There are 5 ways to turn a row about zero (a turn may also mirror it). The second row of each pair is the first, turned, with some noise. The first 45 pairs use one turn. New pairs use 2 turns, one after the other, and a turn may come again.
Some pairs, each with its turns in order after it:
[  7   8 -13  19  13  -1   4  13]
[ 13 -11  13   0  -7  14 -12   5] : kotod

[ -2  13 -19 -12  30  12  11  24]
[ -6  21 -30 -10  19  20  -1  -5] : mit

[  1  -8 -14 -22 -12 -23  45 -18]
[-30  17  17  23  -5 -46   2   0] : zug

[ -4 -46   0   5  -2  -4   7   4]
[  3 -10   1   5 -32 -24  13 -20] : kotod

[  6  -1 -13   4 -34  -4 -22 -24]
[-20 -29 -12   0  -4  22  -1  24] : dipo

[ 13  46  -2   2   4 -10  -1 -11]
[ 11  -3   8  15 -32  13  20  22] : zug

[ 29  -6   0  34 -24  20   2  -9]
[  6  -7  46 -24   1 -10  15   0] : kotod

[-30  -9   5  -2   1  12  17 -10]
[ -4  31 -15 -12   2 -13  -1  -6] : zug

[ 12   8   4  12  -6 -23 -18   4]
[10  4  4 -7 10 27 -6 18] : dipo

[ -4 -12  10   9 -18  -7   2   5]
[  8  -3   1   0  -1 -17 -11 -15] : zug

[ 26 -11   7  14   3   1 -17  -4]
[ 16  -6 -12  21  -3   3 -17  -4] : tonuf

[ -8  -3   9  -5   6  23 -30   2]
[ 11 -17  23  16   2 -26  -3   5] : tonuf

[  7 -25   0  35  39   9 -38  19]
[ 11 -18  -3   3  37  56 -12 -26] : zug

[  2   6   5 -14 -10 -11 -26   4]
[ -3 -14   7   4  -4 -10   0 -30] : tonuf

[  0 -12   0 -14   5  18  -7  -7]
[  9   7 -16 -12   3  -6  12  -7] : kotod

[ 6  2  9  2 32 -6 14 -9]
[-4 14 -8 29 12 12  3  8] : zug

[ -1   1   9  -3 -22  15  41   4]
[ -3 -24   9   9  21 -25  15  12] : kotod

[ -4   3   7   5  46 -21 -18   4]
[22 14  9 22 24 37 -4 10] : zug

[-12  -2 -10   4 -41  33 -18   2]
[-12 -26 -50  -7  -8  -5 -12  12] : dipo

[-41 -40  -6   7  10   2 -23 -20]
[  0  -2  20 -55   5 -34 -19  -3] : mit

[-10 -26  25  -6  46 -11 -24  14]
[  0 -15 -35  -8 -24   8 -23 -36] : kotod

[-18 -18  -1  -1   4  46  24  18]
[ -6   8 -36 -21  28 -14  23 -21] : zug

[ -2  -5 -46 -12  19  -5  -4 -45]
[ 18 -10  -3 -53 -17  -6 -32   7] : tonuf

[ -3  -2  40  18   3   0 -34  22]
[ 42 -13 -16  -7  15  18 -31  -1] : zug

[  9  37 -16   5   3 -31  10  12]
[ 25   3   6  16  14  45   6 -18] : dipo

[ -6  -1  14  22  18 -42 -12  10]
[  2  16  26  -1  -6   0  -2 -44] : mit

[ 1 26 -6 46 41 14  2  1]
[ 29 -28   6  -5  24  36  11  31] : tonuf

[-5  6 46 -2 18 -4  5 -9]
[ 25   4  32   5   4 -28 -15  10] : dipo

[-39  35 -10  -5  15   7   8  -6]
[ -5  -6  20 -34  18  -3  28  14] : tonuf

[ -1  -2   9  -1  12  -4 -16   0]
[ -9   0   6  -9  -2   6  -3 -15] : mit

[ 25 -17  -1 -28 -21   2  -4  23]
[ 13  22   2   4   4 -40 -15 -12] : kotod

[  3  -3  45  -1  18  -2  13 -28]
[-34 -27 -20 -26   1  -2   9  -4] : kotod

[-18  39   5   0  28 -11  37   3]
[ 26   5  19  37   7  -1  -6 -37] : dipo

[ -3   4   2 -11  -4  21   7  28]
[-13  19 -13  -5  -7  15  13  18] : mit

[-27 -10  -5  -3   2   5 -18  -2]
[-11   3   2 -26   8 -15  -4   3] : mit

[ 11 -20 -10   0   3  -1  21  -7]
[30 -8 -3 -7 -4  7 -6  7] : mit

[ -5 -10 -10 -10  10   1 -46 -13]
[-20 -22  13 -41   7   7 -13   3] : dipo

[ 14  -7  -1 -28   4  31  13  15]
[  2   3 -19 -20  -2 -31  32 -18] : dipo

[ 34   1 -26   6 -17 -46  24   7]
[-11  21 -30 -12 -11  43 -18 -31] : tonuf

[10 15  9 19 -7 10 11  4]
[ -3  10  -4  21 -17   2 -13   1] : mit

[  0  -1  27  -2  14  16  32 -12]
[ 13  21 -20   4   9 -13  22  27] : tonuf

[ 20   0 -10  -4  11 -28 -40 -19]
[ -6 -28  32   3  26   7  -6 -29] : mit

[-10   3  11  35   7 -15   1 -24]
[ -7 -34 -27  -5   7   9   3  19] : tonuf

[ 21  31 -14 -10  33  21  -6  -7]
[ 25   3 -16 -29  12  24 -17  27] : kotod

[ -1  18   1 -22  29  21   1  -1]
[ 10 -16  13 -11  -1 -23   5 -32] : dipo

New pairs, each followed by its turns in order:
[-10   0  -9   2  -1  14   1 -46]
[ 0 21  1 20 33 11 17  5] : zug kotod

[-27  -4 -43  -2 -34 -11  -9   2]
[-11   0 -17  16  46  33  10  14] : kotod tonuf

[-19   4 -38   0  13 -40  -7   7]
[  2 -26 -11 -22 -15 -19  25  33] : tonuf mit

[ -5 -15   3  10   0 -27   1 -19]
[-19   3  11  -8 -16  -2 -24  -5] : tonuf tonuf

[ -2   2  -2  -2  18   2 -12 -25]
[-14 -15  14   5  15  -2  -9  11] : tonuf zug

[-46  21  -9   6 -16  -3 -15 -23]
[ 11  23 -34  -3 -10  -2  40 -19] : kotod zug

[ -4  -1 -10  10   7  13  22   8]
[ -1 -16   8  -9  -6   9  17   6] : mit zug

[  3   7 -35   2  -9  10  11  -7]
[ -5  13   6  -2  12  29 -12 -15] : mit mit

[ -2   0  -1  -5 -29  23   2   1]
[-25  -7  -2   4  23   5  10  -1] : zug dipo

[-25 -22  -1   5   1 -36 -11   3]
[ 18   5 -37  -9  10 -18  11 -17] : mit tonuf

[ -7  -6   8   6 -14  -4 -21  10]
[  5   3  13 -12  -9 -20  -8  -1] : tonuf mit

[ 45  46  22  15 -20  35 -17   9]
[ 57  -3   7   7  -3 -41  37  -9] : kotod tonuf

[ -7   5   6 -18 -22 -10  -5 -35]
[  0 -15  -1 -32 -26 -10  -2 -19] : tonuf tonuf

[-18 -26   4 -18   4  -3   0 -36]
[ -4 -29  24 -17  21  -3  20 -16] : zug tonuf

[  3 -34  14   6 -20   2   1   1]
[-29 -28   8  -1   5  21  -5   0] : tonuf tonuf

[-10  -2 -27 -26 -13  -1   0   3]
[-20 -19  -3   2  -6 -18  25 -12] : tonuf mit

[ -1  11 -46   2  16   2 -13 -11]
[ 19  -4 -24 -19 -21  30 -15  -4] : mit kotod

[-13  -6  14   2  27  15   3 -27]
[ -3  36  14 -17 -13 -11 -17  15] : kotod tonuf

[-14  16   9  -3 -25  -2  -5   1]
[-16 -16   7  24  -4   3  -5   7] : mit kotod

[  2  17 -46   5 -13   8 -35  -2]
[-18  27 -10 -30  -3  14 -15 -39] : mit mit

[-21  11  -1   6  -7  -8  14 -20]
[  7   3  -2   0  -2  17 -15 -26] : dipo zug

[ 19 -27 -11 -44 -10   5  -5 -10]
[ -2  35   2  17  26 -35  13  -1] : dipo zug

[-19   3 -30  -2   5   3   7   5]
[ 16   9 -14  -1 -20   9   8  -3] : kotod dipo

[-1  8 -2 -8 -3 40  1  4]
[ 20   7 -14  20  -3 -14   7  27] : zug kotod

[  1   5  26 -22  29   8 -15   0]
[  9  16 -34   5  -4  22  -2 -13] : tonuf tonuf

[ -5  15 -14 -15 -18  -2   8  16]
[21 -6 -1 18 -1 22  6 -5] : kotod zug

[ -9  12   1   4 -11 -10  -5   0]
[  1   2  -1 -19 -10   2  -4  -7] : dipo dipo

[ 11  -8 -14  -3 -10  -7  -3   5]
[  5  13  -6   0  11  -3 -15  -1] : zug zug

[  7  -6  11  -5   0   2 -14 -14]
[ -5   6  -3  -3  11 -10 -16  -8] : mit zug

[  3  12   1  -4  -6 -12 -29  20]
[ 16  29 -19   7  -2  -2   5  -1] : mit zug

[ -1  20  -2  30 -45  -3   1   5]
[ -2  19  14  -3  23  20 -26  36] : dipo mit

[ -1  -6   1 -20   9   4 -10 -10]
[ -9  -8 -21   8  -8  -9   0  -3] : dipo kotod

[ 3 12 40  0  2 46 -3 -3]
[-9 15  6 -9 24 30 29 31] : dipo dipo

[  2   2  -5  12 -10  29  14 -29]
[ 10  22   1  12   8 -24  26 -10] : kotod dipo

[21  9 -2  1  0 -3 -6  9]
[ 5 -1 -8 -1 -4 -5 20 -4] : dipo dipo

[-27   2 -29 -16   4 -27   6  14]
[ 12   4 -24   4  13  -6  40 -10] : zug tonuf

[ 42 -23   9   8  15  -4 -14   0]
[ -8   3 -11  -1  -6 -35 -10 -36] : kotod tonuf

[  7   1  11  18 -26   3  -7   3]
[  1 -27  12 -12   8   0  13 -12] : dipo zug

[ 19  30 -28  18 -14  -6  16   0]
[  8  -4  -8   6  -9   7 -26  43] : dipo mit

[  6   7 -16 -17   4  -4  -5  12]
[ -4   2 -16   4 -15   0  -9  18] : tonuf zug

[-16 -11  -6  -2  11 -13   6 -31]
[-31   7  -8  17   2 -17   0 -14] : zug mit

[ -4 -26   2 -12   6  -5  15   0]
[ -7  -3 -13   1  -8  29  -9   0] : zug kotod

[-26  22 -16 -10   4 -11   0   1]
[ 15   2 -12   4  23  -7 -12 -28] : mit mit

[ 46  10   9  10  33 -23 -17  -8]
[ 30  13  -4   3   3   4 -57   9] : tonuf tonuf

[ 35   8  -5  17 -11   8   4  -2]
[ 10  10 -19 -18 -21  -2 -19   9] : mit dipo

[ 11  -4 -26  -1   1  25  20   0]
[ -7 -28   0  28  13 -15   1   3] : kotod zug

[-13   9   8  -1   6  -3  45 -12]
[22 -2 18 29 28  3 -4  8] : mit mit

[-20  -1   4 -11 -46   2   5  -5]
[-13 -21  11  29  -2 -15 -19   4] : mit kotod

[ -9  15 -21  15  14  13  -2  29]
[ 16 -21   2 -10  -1   9 -20 -31] : mit dipo

[ -6 -22  -3  -3   7  -1   3  10]
[ 4 13  5 10  4 15  1 11] : zug zug

[-20   2  10  -3  14  -3 -46  18]
[  7  22   2 -32   6  27  31  13] : kotod kotod

[  1  14  -9  -7 -19  15 -13   0]
[ -7  -8   8   6 -17  14  23   6] : mit tonuf

[ -2 -35 -10  19  -1  17 -38  18]
[-15  10  47  -5 -38 -13  -9  11] : tonuf mit

[ -1  -2  -8 -13 -15  -2  -4  10]
[  5   3   6   7  12 -10 -16   9] : zug zug

[ 29 -10  -4  46  -4   2  -5 -34]
[-26 -31 -31   4 -26  -6 -22  14] : zug dipo

[  7  20  -7 -22   0  -4  -4  -1]
[  2 -17  26   6  -1  -8  13   5] : tonuf dipo

[-17   2   9 -17  11  37 -18   2]
[  2  -3 -16 -17 -32 -12  -8 -26] : dipo tonuf

[ 1 44 13 28 -3  7 -3 16]
[  2  12 -39  -6  32  27 -10   5] : kotod zug

